All rows are made from the same 12 directions, up to rounding. Whole rows:
[[-1.36 -0.31 -1.36 -0.72 -2.28 -0.28  0.23 -0.08  1.64  0.68 -1.88  1.27
   0.57  0.42  0.41  1.14 -0.89 -0.18  0.45 -1.07  1.92  0.71 -1.10 -0.33
   1.17]
 [ 3.32 -0.74  0.22  1.54 -0.14 -2.79 -0.25  1.01  0.34 -1.00  2.38 -1.88
  -0.45  4.12  0.03 -1.46 -0.80 -0.61  0.10 -1.68 -0.52 -1.22  1.54  1.97
   2.07]
 [ 0.22  0.31  1.45 -0.71  0.29  0.45  0.48  1.38 -1.48  0.23  2.54 -2.96
  -0.05 -2.42  1.40  0.46  1.72  1.50 -1.30  0.97 -1.49 -1.21  0.78 -1.40
  -1.23]
 [ 0.09 -0.30 -0.07  0.27 -3.13 -0.36  3.42 -0.51  1.36 -0.46  0.40 -0.72
  -0.43 -3.67  0.50  0.86  1.14  0.36 -0.42 -1.05  4.58 -2.93 -1.72 -1.37
  -1.26]
 [-1.85  2.09  0.19  0.14  1.01  0.91 -0.20 -0.58 -1.55  0.98 -0.65 -0.18
   1.49 -3.55  0.67  1.22 -0.22  0.93 -0.79  0.37 -0.30 -0.52 -1.78 -2.29
  -1.28]
 [-1.75 -0.84  0.65  0.28 -0.20  1.14  0.66  0.31  0.49 -0.31  0.00  0.26
   1.54  0.17  1.21 -0.16  0.22 -0.04  0.25 -0.88 -0.50  0.90 -0.56 -1.16
  -0.67]
 [-0.23  0.54 -0.43 -0.13 -0.35  0.03  0.36  0.15 -1.20  0.23 -0.56 -1.29
   1.59  0.27  0.16 -0.11  0.11  0.18 -0.26  1.02 -0.55 -0.11  1.29 -1.30
   0.64]
 [ 0.56 -0.90  0.60  0.02  0.30  0.49 -0.06 -0.21  0.83  0.10 -0.03  1.13
  -1.69 -0.66 -0.63 -0.07  0.07 -0.15  0.50 -0.37  0.52  0.29 -0.66  1.29
  -0.86]
 [-0.15  0.02  0.40  0.69  0.48 -0.76  0.04 -0.22 -0.09 -0.42  0.38  0.66
   0.82  0.60  0.35 -0.60 -0.44  0.01  0.42  0.03 -0.83 -0.48 -0.60 -0.03
   0.50]
 [ 2.74 -0.49 -0.66  2.73 -1.65  0.22  4.53 -0.04 -2.40  1.66 -0.62 -1.09
   2.76  0.59  0.19 -0.10 -1.86 -2.33  0.39  1.76 -1.39 -1.41  0.88 -1.44
   0.99]
 [ 0.07  1.57 -3.28 -0.87  1.42 -0.12 -0.43 -1.56 -3.08  1.10 -0.02 -4.08
   0.81 -0.47 -2.71  2.76  0.33  1.68 -2.25  0.60  1.17 -1.61  0.37  0.20
  -0.75]
 [ 3.85  3.36  0.47 -0.06  0.76 -0.44 -0.44  0.10 -0.91  0.98 -0.80 -2.00
  -1.14 -3.42  0.06  0.28 -1.90 -1.88 -1.96 -1.60  3.23 -1.32 -0.37  0.95
  -0.84]
 [ 1.55  1.17 -2.16  2.03 -0.35 -1.37  3.16 -1.79 -0.14 -2.10  2.43  0.67
  -0.61  0.84 -0.71  0.06  0.26 -2.33 -1.08  0.69  1.43 -3.03 -1.10  0.32
  -0.31]
 [ 2.41 -0.12 -1.09  1.98 -0.93 -0.79  0.44 -0.97  0.28  0.45 -1.10  0.87
  -2.28  0.63 -2.47 -0.35 -0.62 -0.76  1.02  0.00  1.64 -0.71  0.76  0.99
   0.69]
 [ 0.14  0.37  1.28 -0.27 -2.42 -0.94 -1.53  1.40  1.58 -0.30 -0.68  0.15
  -2.33 -1.01  0.39 -1.38  1.50  1.36  1.07  0.22  1.14  0.22  2.36 -1.52
   1.35]]

Rows cut short, each followed by the rest of it:
[ 2.35  1.05  0.27  1.22 -2.40 -0.87  2.60  0.17 -0.21 -1.08  0.37 -2.55
 -0.11 -1.68  0.16 -1.27  1.08 -0.73 -0.64 -0.02  3.25 -2.66  1.95] => [-1.81 -0.04]
[ 1.21 -1.94  0.19 -0.11 -2.01  2.09  2.13  1.00 -0.30  1.40 -0.87 -1.14
 -0.69 -0.51 -0.34  0.21  0.75 -0.57  0.44  1.15 -0.07  1.00  2.24] => [-0.59 -0.58]
[ 0.91  2.44  0.30  1.63  0.83  1.45 -1.55  0.26 -1.33  0.62 -0.02 -2.05
 -2.41 -2.71 -1.11  0.16  1.08  0.52 -0.98 -0.64  0.71  0.21  1.81] => [-1.90 -1.84]
[ 0.33  1.17 -1.65 -0.55  1.10 -0.72 -1.31 -0.75 -1.43  1.12 -0.78 -0.29
  0.11  0.50 -1.36  1.19 -1.01  0.40 -0.47  0.96 -0.61 -0.14 -0.13] => [0.86 0.86]
[-1.48  0.98 -0.76 -1.41 -1.57  0.53  1.76  0.83 -0.96 -0.26  1.70  0.14
  0.16 -1.24  1.81  0.88  2.04 -0.08 -1.00  4.09 -2.38 -0.51  1.02] => [-2.68  0.29]
[-1.71  2.20  0.92  0.80  0.86  0.86 -2.20  0.18  0.30 -1.99  0.05  0.08
 -0.89 -0.63  0.29 -1.82  1.96  0.33 -0.24 -0.33  0.15  1.12  1.94] => [-2.51 -0.88]
[-0.73  0.91  0.51  1.98 -0.72  0.06  0.37  0.12 -1.07  0.15 -0.64 -1.41
  1.66 -0.95  0.30 -0.70  0.37  1.00  0.37 -0.24 -0.06 -0.65  1.04] => [-3.16  0.17]
[-1.34 -0.52 -1.93  0.24 -2.30 -0.77 -0.86  0.28  2.27 -0.11  1.50  0.32
 -3.24  0.70 -0.59  2.03  1.47  1.60 -0.07 -1.75  1.67 -0.15 -0.61] => [-0.23  0.26]
[ 2.03  2.06  1.25  2.60  1.92 -1.13 -0.23 -0.39 -0.94 -1.06  0.45 -0.41
  1.23  0.32  0.45 -2.05 -1.60 -1.62 -0.26 -1.45 -0.04 -1.14 -0.19] => [-0.11  0.08]
[-2.65  1.95 -0.19 -0.69  0.75  1.61 -0.46  0.01 -0.16  0.52 -0.48  3.37
  0.48 -1.62  1.92  1.03 -0.54 -1.27 -0.39  1.77 -2.51  1.77 -1.88] => [-1.68 -0.45]
[ 1.97  0.57 -0.69  0.56  0.53  0.70  0.45  0.42 -1.41  2.70 -0.54 -0.75
  0.45 -0.34  0.22  1.90 -2.66 -1.50 -0.79 -0.73 -0.96  0.50 -1.12] => [ 0.89 -0.06]
[ 0.41  0.19  2.12 -0.15  0.12 -0.31 -1.03  0.69  1.15 -2.21  0.54  0.47
 -1.41  0.03  0.48 -2.89  1.70 -0.08  0.59  0.39  0.26  0.29  2.15] => [-0.26  0.00]
[ 1.50 -0.03 -0.71  0.07 -0.32 -1.44 -0.57  0.00  0.45  1.00 -0.54  0.89
 -0.61  1.22 -0.39  0.54 -1.85 -0.59  0.39 -0.55  0.15 -0.11 -0.80] => [1.78 1.56]
[ 2.81 -1.41  2.61 -0.69 -1.39 -2.09  1.51  1.26  0.30  1.06 -0.79 -2.55
  2.81 -1.13  1.85 -0.96 -2.23  0.31  0.43 -2.23  2.12 -2.04 -0.88] => [1.22 1.30]
[ 1.43  0.67  0.64 -3.07  1.96 -0.89 -2.46  0.33  1.35 -1.47  1.66  0.63
 -3.16  0.06  0.00 -0.39  0.54 -0.60 -1.24 -0.04  0.74  0.27 -0.22] => [ 3.79 -0.46]
[ 2.41  1.41 -0.66 -2.07  0.03 -1.72 -1.75 -0.27  0.22 -0.14 -0.49  0.06
 -3.19 -0.72 -1.66 -0.19  0.30  0.03 -0.48  1.60  1.84 -0.86  1.31] => [2.30 1.03]
[ 2.83 -1.47  0.73  1.81  1.58 -0.29  2.03 -0.57 -2.12 -0.82  0.74 -3.19
  2.46  2.22 -1.25 -1.99 -0.41 -0.71  0.03 -0.23 -0.41 -1.49  1.79] => [ 1.14 -0.36]
[-0.84 -1.47 -0.59 -1.22  0.59  1.68  1.03 -1.55 -0.77 -0.35 -3.45  1.40
  2.13  1.39 -1.86 -1.45  0.04 -1.02  1.22  2.74 -0.10  1.65  1.68] => [0.59 0.08]
[-0.60  1.32  0.16  0.87 -0.21 -3.00 -0.06 -1.62  0.86 -2.29 -0.83 -0.24
  2.41 -0.08 -0.12 -1.73 -0.45  0.81  0.31 -2.05  3.83 -2.76 -1.35] => [-0.53  1.06]
[-0.07  0.30  2.23 -2.51 -1.13 -0.78 -0.66  1.02  0.63  1.06 -2.44  0.87
  1.19 -2.76  1.84 -0.78 -0.99  0.63  0.82  0.87  0.70  0.13 -0.42] => [-0.25  1.35]
[-3.65  1.88 -0.56 -1.72  1.10  0.07 -3.34  0.09  0.96 -0.83 -2.03  1.35
  2.70  1.96  1.62 -0.23 -1.10 -0.24 -0.36 -1.55 -0.25  2.84 -0.58] => [-0.81  1.23]
[-1.48  0.25  2.70  0.47  2.44  0.94 -0.28  1.26  0.08 -0.93  2.78  0.91
  1.83 -0.15  3.65 -0.66 -0.54 -0.88 -0.63 -1.31 -3.60  0.93 -2.27] => [-0.57 -1.36]
[ 0.53  0.07  2.81 -0.75  0.84  0.45 -0.12  1.64  0.13  1.34 -0.29 -0.15
  2.36 -1.61  3.30 -0.10 -2.52 -1.00 -0.30 -2.05 -1.01  0.84 -2.18] => [ 0.40 -0.26]
[-0.93 -1.07 -1.45 -1.00 -2.11 -0.26 -0.21  1.10  1.69  0.05  0.46  0.89
 -0.76  2.82  0.83  0.91  0.21 -0.39  0.18 -0.11 -0.65  1.50  0.61] => [0.22 1.62]
[ 1.58 -1.69 -0.42 -0.62  1.61  0.13  2.47 -1.79  0.53 -1.81 -0.36  2.06
  1.53  2.70 -0.76 -1.44 -1.46 -3.51  0.13  0.41  0.82 -0.05 -1.24] => [ 3.82 -0.43]
[-0.67 -0.75  0.11 -0.14  0.41 -0.30 -0.03 -0.77  0.34 -0.18 -0.73  0.44
  0.92  0.11 -0.49 -0.12 -0.37  0.60  0.52 -0.69  0.82 -0.25 -1.09] => [ 0.65 -0.09]
[-0.79  0.38 -2.10  0.43  1.31  1.04  1.84 -2.06 -2.09 -1.71 -1.11 -0.69
  3.27  2.55 -1.64 -1.09  0.46 -1.63 -0.52  2.13 -0.23  0.07  1.82] => [-0.69 -0.29]
[-1.50  0.89  1.46 -2.04  2.10 -1.10 -2.62  0.13 -0.43 -0.43 -0.16 -0.02
  1.57 -0.66  0.93 -0.65 -0.17  1.78 -0.12  0.32 -1.15  0.03 -0.77] => [0.40 0.54]
[ 1.26 -1.04  3.29  0.44  1.83 -0.35  1.47 -0.60  0.90 -2.43  1.29  1.75
  0.31 -1.07  0.88 -3.01  0.13 -1.27  0.72 -0.13  0.31 -1.36 -1.46] => [ 1.73 -1.46]
[ 1.42  0.63 -0.32  1.13  1.16 -0.32  0.80 -0.78 -1.54  1.15 -0.43  0.23
  1.14 -0.27 -0.43  0.44 -1.99 -0.98 -0.08  0.35 -0.84 -0.83 -1.29] => [0.67 0.13]
